There are 3 nested groupings, the coarsest first. Each group lies inside one group of the grouping before and may be the whole of it. The rows also spread widely along 12 directions, which tell nothing about the answers.
Some rows, each with its group in each grouping after it:
[4.6 -3.0 4.1 13.8 0.4 9.1 -9.2 -5.5 9.5 -5.0 11.1 -26.2 2.1 0.8 -2.1 -2.8 -4.4 -1.8 -2.3 -11.0 14.8 15.6 -12.4 -1.9 -0.9 12.9 -18.6 10.7 -6.5 0.4 10.7 5.0] : Viz Div J776
[-59.6 2.9 -2.9 6.4 17.9 12.9 -0.9 0.7 9.6 1.7 23.4 -18.8 -22.7 12.0 15.5 14.2 -2.4 5.4 -43.2 9.3 15.9 7.0 -9.4 -24.5 -29.1 -7.6 -12.7 -41.1 38.1 -30.2 -13.6 4.0] : zavam rozef J480
[22.0 -0.9 1.4 18.6 -5.5 -9.9 -18.2 2.6 18.1 -1.2 19.1 22.4 20.0 35.4 -4.5 -3.3 2.3 -3.1 -12.3 5.8 18.2 7.9 -10.3 5.6 2.2 -17.7 -17.1 21.7 -27.2 4.6 13.5 -12.4] : Viz reg J509
[6.6 9.8 12.3 46.8 -27.2 -0.4 -13.6 -20.9 23.4 -8.0 -4.3 -49.6 -33.8 -30.7 -18.8 -5.9 -17.6 -1.6 -21.1 0.6 2.5 26.0 -14.7 -17.9 30.2 23.2 -41.7 18.3 -3.3 22.1 3.7 7.4] : zavam felus J779
[-40.9 -13.4 10.4 21.0 53.6 2.5 -10.2 18.1 16.9 -39.3 -31.8 31.4 -36.3 30.8 25.2 27.6 -17.0 3.5 3.5 -22.7 -2.1 -7.3 -45.2 11.1 -77.8 6.8 33.1 -27.7 28.0 -24.7 7.1 1.4] : zavam rozef J305
[-17.5 -28.1 -24.9 -44.6 16.0 -13.2 8.4 8.4 9.9 -20.3 -1.1 -1.3 -9.8 -22.6 30.6 7.0 0.2 -2.2 -16.6 -5.0 28.6 35.1 -27.6 29.7 -8.4 -28.5 35.2 -17.4 -13.8 9.9 -6.6 8.5] : Viz nas J794
[18.5 -3.6 -0.8 9.6 -11.0 -19.5 -11.7 23.5 18.0 -6.8 -21.2 6.1 -27.8 -41.0 0.6 -0.4 -6.9 3.9 33.6 -2.8 -0.2 14.3 -5.3 3.2 19.9 -2.8 2.7 34.9 -26.7 30.1 5.1 30.1] : Viz nozin J660
[-7.5 -4.0 19.5 29.8 -0.1 8.1 -26.5 18.7 -9.5 16.1 3.7 -15.1 -16.5 -49.2 -17.3 14.2 -23.4 15.6 -1.5 37.1 -32.9 -3.3 18.6 -2.8 10.5 6.5 -27.4 -8.2 18.0 4.1 -16.8 -7.8] : zavam felus J697
[-10.9 -10.2 -3.7 -22.0 45.8 -13.9 -10.5 8.6 12.3 -10.1 11.1 -32.1 -19.2 -22.7 27.9 16.3 -29.5 0.1 -7.0 17.1 8.4 16.7 -23.8 -2.8 -37.8 -22.2 37.5 20.1 -19.0 -4.9 -10.4 18.4] : zavam felus J653
[-11.6 3.9 -5.2 16.2 -14.6 -0.2 -5.1 2.2 13.0 -4.4 -2.7 -18.0 -21.4 -21.0 0.0 -0.9 -5.8 11.7 0.9 6.3 2.1 19.5 -8.6 -18.4 7.6 9.3 -15.0 3.8 -3.9 5.3 -0.8 23.6] : Viz Div J150
[-50.9 -5.7 34.7 55.3 -5.3 6.8 -39.1 22.8 -17.3 10.5 -3.5 -1.3 -41.2 -7.5 12.0 -2.2 -19.4 -7.9 -6.2 1.5 -25.9 20.9 22.3 20.2 37.8 25.8 -7.5 -19.9 42.4 -20.2 -50.1 23.5] : Viz Div J776
[-16.3 -3.4 3.3 28.2 -21.1 -11.8 -20.5 12.0 3.4 10.2 10.9 14.1 -9.8 -6.5 -7.8 2.1 0.8 7.4 -25.0 34.1 -8.5 14.7 6.0 1.3 24.4 -18.8 -27.9 -8.2 6.1 7.8 -21.2 -2.1] : Viz Div J776
[6.9 10.9 3.2 23.1 -24.7 -1.1 -20.8 30.1 -7.4 23.8 10.6 13.9 3.7 -29.2 -9.4 -3.9 -4.4 23.2 22.2 41.7 -22.8 1.3 41.6 -14.1 33.7 1.9 -26.5 8.8 -6.1 -4.3 -16.6 16.9] : Viz nas J794
[42.3 13.3 0.5 4.5 -35.6 -34.5 -16.4 20.7 18.9 -1.3 6.0 32.6 1.6 0.5 -13.5 7.2 -18.0 7.9 25.8 42.4 -3.0 12.0 -6.0 -15.3 3.8 -18.1 -3.4 40.0 -78.2 14.6 -9.5 3.3] : zavam felus J697
[-34.9 -18.7 -44.9 -3.5 21.9 11.7 23.6 -11.3 20.6 -41.1 -33.8 -8.2 -19.3 -22.4 44.0 0.6 11.1 21.4 -19.1 -7.8 11.8 26.9 -27.8 17.0 -2.7 6.2 25.3 -31.7 52.5 4.2 4.6 22.7] : Viz Div J776
[31.0 -1.3 -6.7 -4.2 -23.1 11.4 7.1 10.0 15.3 -3.4 -7.1 9.3 9.3 -11.5 15.1 -4.9 -9.6 16.6 15.8 -13.8 9.2 17.0 -16.4 11.0 19.5 1.6 9.9 6.3 -26.3 7.5 11.1 -2.7] : Viz reg J509
[-19.6 -11.3 -8.3 19.4 -3.6 -34.7 -14.6 7.8 23.9 -11.8 -15.1 5.5 -43.4 -40.9 -2.7 9.6 3.5 -3.0 -29.5 24.9 -0.1 22.2 -11.7 7.0 24.0 -28.3 -12.6 8.1 7.9 40.0 -14.5 14.3] : zavam felus J653
[-5.4 -3.4 -13.9 -6.1 -17.8 -3.9 3.4 -1.6 13.2 -11.0 -2.7 -19.3 -16.8 -18.0 33.2 -10.3 -12.2 2.7 -8.2 -0.5 13.9 43.5 -15.9 11.6 31.9 -1.5 24.3 4.8 -13.6 2.1 -23.1 25.4] : Viz Div J776
[-25.7 18.8 25.3 51.5 -46.6 -5.0 -11.5 1.5 23.8 -4.0 -7.8 -6.4 -53.2 12.8 -7.6 2.0 -20.7 6.1 -7.6 -10.5 0.9 24.4 -36.6 -43.2 -2.4 16.0 -26.2 -4.2 -16.5 -6.4 -6.2 17.1] : Viz Div J776
[37.0 -4.1 -10.2 -16.7 0.7 5.4 0.5 18.2 4.3 -6.9 -0.6 7.3 23.3 -10.0 10.8 -0.7 -6.9 11.5 43.0 -2.0 5.5 9.9 -1.9 12.5 -1.4 7.7 14.4 23.6 -37.6 1.4 9.7 10.6] : Viz Div J776
[9.7 15.7 18.3 16.8 -0.4 15.7 7.0 13.9 36.1 3.8 -3.3 -8.3 -15.8 15.0 22.6 -1.5 -1.7 10.0 6.9 -51.1 28.2 3.3 -49.3 -24.5 -18.9 -1.4 -0.6 16.9 -10.3 1.1 39.3 8.0] : Viz Div J776
[6.3 1.9 -2.4 -13.7 -6.4 -26.6 -12.9 16.4 9.4 3.4 17.1 0.6 -13.7 -22.3 -5.6 23.1 -37.5 19.2 -5.6 62.3 -12.9 12.4 -17.6 -25.7 -32.8 -35.3 9.5 9.3 -56.9 -1.4 -21.7 -4.7] : zavam felus J779
[-7.9 -10.8 -11.4 1.1 1.9 -6.6 -1.8 1.0 13.2 -23.7 -5.2 2.5 -9.6 2.9 0.4 9.8 -3.5 4.8 1.8 1.4 9.8 17.3 -26.4 -2.0 -24.8 1.6 -1.7 -3.8 -15.0 2.0 6.4 7.2] : Viz Div J776
[-22.1 -3.4 -29.9 -32.1 28.1 4.2 -8.0 0.7 -10.4 4.8 55.0 -15.0 36.9 23.1 13.9 6.1 11.9 -6.5 -21.5 40.9 26.0 12.4 37.0 0.3 -10.0 -5.5 -9.7 -12.1 1.9 -34.2 -24.1 9.6] : zavam felus J779
[-13.2 -18.9 -18.2 -2.2 0.7 -11.8 -8.8 -11.9 5.0 -21.0 2.7 -29.6 -14.6 -29.4 -12.8 2.5 3.3 -8.1 -10.0 9.4 12.0 29.9 -5.5 6.6 6.6 5.8 -19.1 3.4 -5.2 19.0 -4.4 18.3] : Viz Div J776
[15.7 -5.6 -10.0 -10.5 -0.1 -14.5 -4.2 4.4 16.3 -19.5 -8.5 -8.8 -12.9 -19.3 26.2 -1.6 -18.4 -4.8 7.6 3.9 12.3 32.1 -16.1 20.3 15.6 -1.3 32.0 22.9 -31.2 11.5 -14.3 18.1] : zavam felus J697
[-21.4 -24.1 -1.9 -9.5 2.9 -5.2 -2.8 -9.3 8.1 -30.3 -3.7 -9.7 -18.7 4.5 11.5 8.5 -20.3 -7.0 -22.4 -11.5 18.3 37.3 -43.8 20.9 -26.1 -1.0 17.6 -26.4 -17.6 -4.7 -5.2 -7.7] : Viz nas J794

New rows. What belongs after each?
[-3.2 11.3 -5.6 4.9 -19.9 -10.5 -4.1 1.9 18.4 8.4 21.9 -9.5 -9.7 -10.3 -4.7 4.4 -7.3 9.1 -23.9 31.6 9.5 13.5 -4.4 -23.7 6.2 -22.5 -20.8 2.8 -17.6 2.9 -11.7 1.0] : zavam rozef J480
[-4.2 -14.5 -20.7 -4.9 18.5 0.1 -3.9 3.2 5.8 -10.7 10.3 1.8 15.5 -5.7 -12.2 12.6 12.2 11.5 -3.5 20.4 7.8 -0.4 -3.7 -2.6 -27.5 -8.0 -24.4 -5.8 3.4 5.6 17.0 -3.7] : Viz Div J776
[6.0 4.1 -11.9 -14.2 10.9 3.9 1.1 14.7 10.6 -4.4 7.9 -2.4 2.8 -12.6 3.6 10.6 -1.6 10.2 18.1 8.1 9.4 -0.3 1.7 -10.2 -18.3 0.3 -0.5 5.4 -13.7 -6.7 3.6 11.6] : zavam rozef J305
[16.8 -8.8 -4.6 -12.9 26.9 -17.2 -8.4 8.0 24.0 -6.2 8.5 -11.8 -3.9 -20.2 9.1 10.8 -7.4 -0.6 -12.3 10.5 18.1 7.9 -26.5 4.1 -17.5 -33.2 9.7 27.2 -23.4 23.5 14.2 -2.5] : zavam felus J697
[-11.0 -19.9 -15.7 -1.1 8.1 -13.2 -4.2 21.9 15.6 -16.2 -7.8 66.4 6.1 27.5 8.8 15.9 15.3 7.6 -12.1 5.3 10.8 1.9 -21.4 22.5 -22.1 -31.1 4.1 -22.3 -1.3 5.9 8.5 -16.8] : Viz reg J509
[15.2 -7.3 25.0 21.8 5.7 20.3 -16.4 22.1 -7.3 -2.1 -20.0 1.9 -9.0 -31.0 20.3 6.8 -45.7 18.0 20.3 7.9 -35.0 6.4 -2.6 36.1 9.2 16.7 29.6 -7.7 6.7 -12.4 -24.3 -12.4] : zavam rozef J305
[28.6 -2.7 14.8 36.5 -30.6 -12.0 -23.2 38.4 8.4 8.0 -16.2 71.8 9.9 6.8 -21.1 4.4 11.9 10.3 26.1 8.0 -15.1 -6.8 4.9 21.6 24.2 -7.8 -31.1 8.7 -18.1 26.1 9.3 -13.8] : Viz Div J150
[28.3 4.2 9.1 16.8 8.7 -0.6 -19.1 28.0 5.6 2.5 -1.2 25.0 14.0 3.2 11.9 1.5 -8.2 3.3 32.6 6.3 -6.4 -2.5 15.9 17.0 11.5 8.4 4.4 28.2 -14.1 -2.3 -2.2 7.4] : zavam felus J653
[-7.0 -11.6 10.0 -8.6 -19.2 -4.0 -1.9 26.8 9.3 1.7 -7.6 13.8 -24.0 -28.8 -9.5 17.9 4.9 -7.2 7.0 -22.1 12.6 12.7 -14.2 11.2 9.5 -2.9 -18.5 -16.0 -13.4 22.4 0.6 -3.6] : zavam felus J653
[47.7 -23.7 -24.5 -13.9 -5.7 -21.4 -15.7 0.3 -0.1 -16.3 3.9 5.8 30.8 -27.4 -14.1 -4.5 -4.9 -3.4 19.4 35.8 2.0 22.1 15.9 40.0 26.4 -7.3 -3.1 33.5 -43.6 29.6 -2.8 -1.1] : Viz nozin J660
[-15.6 -1.1 -0.3 2.0 5.1 8.3 -7.4 -4.4 5.2 -4.6 13.2 -38.6 -12.6 -11.6 -1.9 5.9 -18.3 7.5 -2.3 5.0 6.6 17.4 -15.4 -22.2 -23.9 12.1 -9.4 -0.6 -10.8 -10.8 1.9 15.5] : Viz Div J150
[13.7 -12.7 17.5 28.5 -8.4 4.2 -23.7 -2.7 4.2 -3.5 11.0 1.9 12.4 8.6 -24.1 2.6 5.4 -19.1 -17.2 -6.8 11.4 9.0 0.3 30.4 21.2 12.4 -44.3 -2.9 1.4 17.1 7.1 -29.0] : zavam felus J697
[34.6 -16.8 -4.8 -8.7 -2.5 12.3 2.2 28.1 -0.3 -17.0 -22.8 43.6 24.4 -3.0 1.9 9.6 2.2 12.7 50.7 -18.9 -2.5 0.1 -9.9 35.1 -9.4 17.1 7.6 -3.7 -22.1 7.2 19.4 -10.5] : Viz Div J776
[-7.5 -0.8 8.8 1.9 8.4 0.6 -5.3 10.7 19.6 1.4 7.3 -10.5 -17.1 -11.4 -1.9 12.3 -3.1 -0.1 -13.9 -8.1 15.6 2.8 -22.3 -6.5 -17.1 -15.0 -12.5 -3.1 -3.0 6.7 8.7 -5.3] : zavam rozef J305
[-13.8 -5.9 5.2 18.0 9.8 12.9 1.8 -12.3 29.4 -14.7 -3.2 -34.3 -21.6 -1.5 -10.4 3.8 10.8 -4.6 -17.8 -47.5 33.2 9.7 -45.9 -15.8 -24.4 11.8 -35.4 -2.9 12.1 18.6 46.3 2.7] : Viz Div J150
[45.7 -17.8 -16.0 8.3 2.3 16.9 -5.0 2.5 -9.1 -26.7 -30.3 5.5 23.3 -40.6 -0.7 5.2 -38.5 36.7 46.1 37.8 -39.5 5.1 3.6 29.0 -7.8 30.1 18.1 2.8 -12.9 -0.3 3.7 -12.7] : Viz nozin J660
[20.2 9.1 9.4 5.4 7.9 24.3 -2.4 19.8 8.5 5.6 3.8 -5.6 9.0 -9.8 0.4 3.2 -1.8 7.0 35.1 -24.2 8.6 -10.8 7.3 -5.2 -6.0 24.2 -15.2 11.2 -2.2 -6.9 21.2 6.5] : zavam rozef J480
[6.3 5.0 -24.3 -26.9 -1.7 21.5 14.0 24.9 2.7 13.0 6.8 -7.3 12.6 -46.6 13.9 6.5 12.0 24.7 23.0 12.3 5.9 -1.3 23.5 -9.4 16.3 4.3 -7.5 -9.1 9.3 1.3 3.6 14.0] : zavam felus J697
[-13.1 24.7 -24.2 13.0 -14.7 -4.1 3.3 53.3 16.8 9.0 -25.3 39.6 -28.6 -30.3 23.6 -7.5 34.3 21.7 68.1 -7.0 2.3 -6.1 46.0 -31.2 39.5 17.7 -6.3 24.0 17.5 3.4 0.9 80.5] : Viz nozin J660
[-4.9 -16.7 -15.4 34.0 -1.7 -11.8 -22.1 -2.5 4.5 -15.2 -2.0 35.6 12.1 18.1 12.0 -6.0 -0.9 5.2 -31.0 39.2 -10.2 19.3 11.0 37.9 30.8 -12.7 -1.2 -6.7 19.1 1.4 -23.0 -9.2] : Viz reg J509
[-13.9 -4.5 -21.8 -13.1 6.7 0.4 3.8 16.4 14.0 -6.0 11.9 30.2 13.8 33.9 27.0 -0.4 23.5 -1.9 -2.0 -8.8 35.1 10.8 -1.0 9.8 -3.0 -11.0 3.3 -11.8 3.2 -12.0 4.7 12.4] : Viz nozin J660
[16.9 0.6 6.4 1.5 24.7 22.5 -16.0 4.0 -9.7 11.6 33.4 -27.2 31.7 -6.6 -0.5 4.3 -22.5 9.2 3.2 26.8 -5.8 -5.5 21.9 4.5 -11.9 8.4 -9.5 7.2 -0.7 -22.9 -4.9 -12.7] : zavam rozef J480
[11.6 13.0 -1.9 34.7 -17.0 -0.4 -0.6 -5.0 29.9 -11.7 -13.0 -6.5 -16.7 -6.6 12.2 -6.8 -18.5 28.1 -7.8 10.7 -1.5 15.6 -30.1 -24.3 -1.5 -1.4 -2.5 12.1 -9.1 2.9 15.5 6.7] : Viz nas J794
[18.5 2.2 -30.6 -33.0 -25.6 -21.1 7.3 18.4 18.2 9.8 20.4 17.9 15.6 -19.4 -9.1 8.4 14.7 19.1 2.7 36.8 18.0 11.9 -5.6 -21.7 -0.5 -41.8 -15.6 11.8 -50.3 21.9 7.6 6.0] : Viz Div J150
[3.3 -5.2 -8.0 9.3 1.0 -14.1 -6.8 13.6 21.0 -12.3 -7.9 18.6 -7.0 5.6 16.3 -3.5 11.4 -3.1 4.6 -10.3 17.2 17.3 -13.7 13.4 11.9 -10.6 4.0 18.5 -8.5 14.8 5.1 19.4] : Viz Div J776
[4.3 -0.8 12.0 4.6 -8.7 -5.9 -11.9 11.3 7.9 -4.9 5.4 -0.4 -14.0 -8.8 -17.0 14.9 -19.3 -0.6 10.2 6.4 1.0 6.6 -12.8 -7.6 -19.3 2.4 -13.4 2.7 -31.0 0.9 -2.6 -4.2] : zavam rozef J480
[9.0 -3.7 -5.1 0.8 -4.0 -9.6 -8.9 10.1 11.3 -13.7 5.6 36.3 13.6 30.1 4.2 8.5 -2.9 -1.2 -2.7 16.1 8.9 9.2 -8.2 19.5 -10.1 -10.5 3.5 -6.0 -22.8 -8.0 -10.9 -14.3] : zavam rozef J305
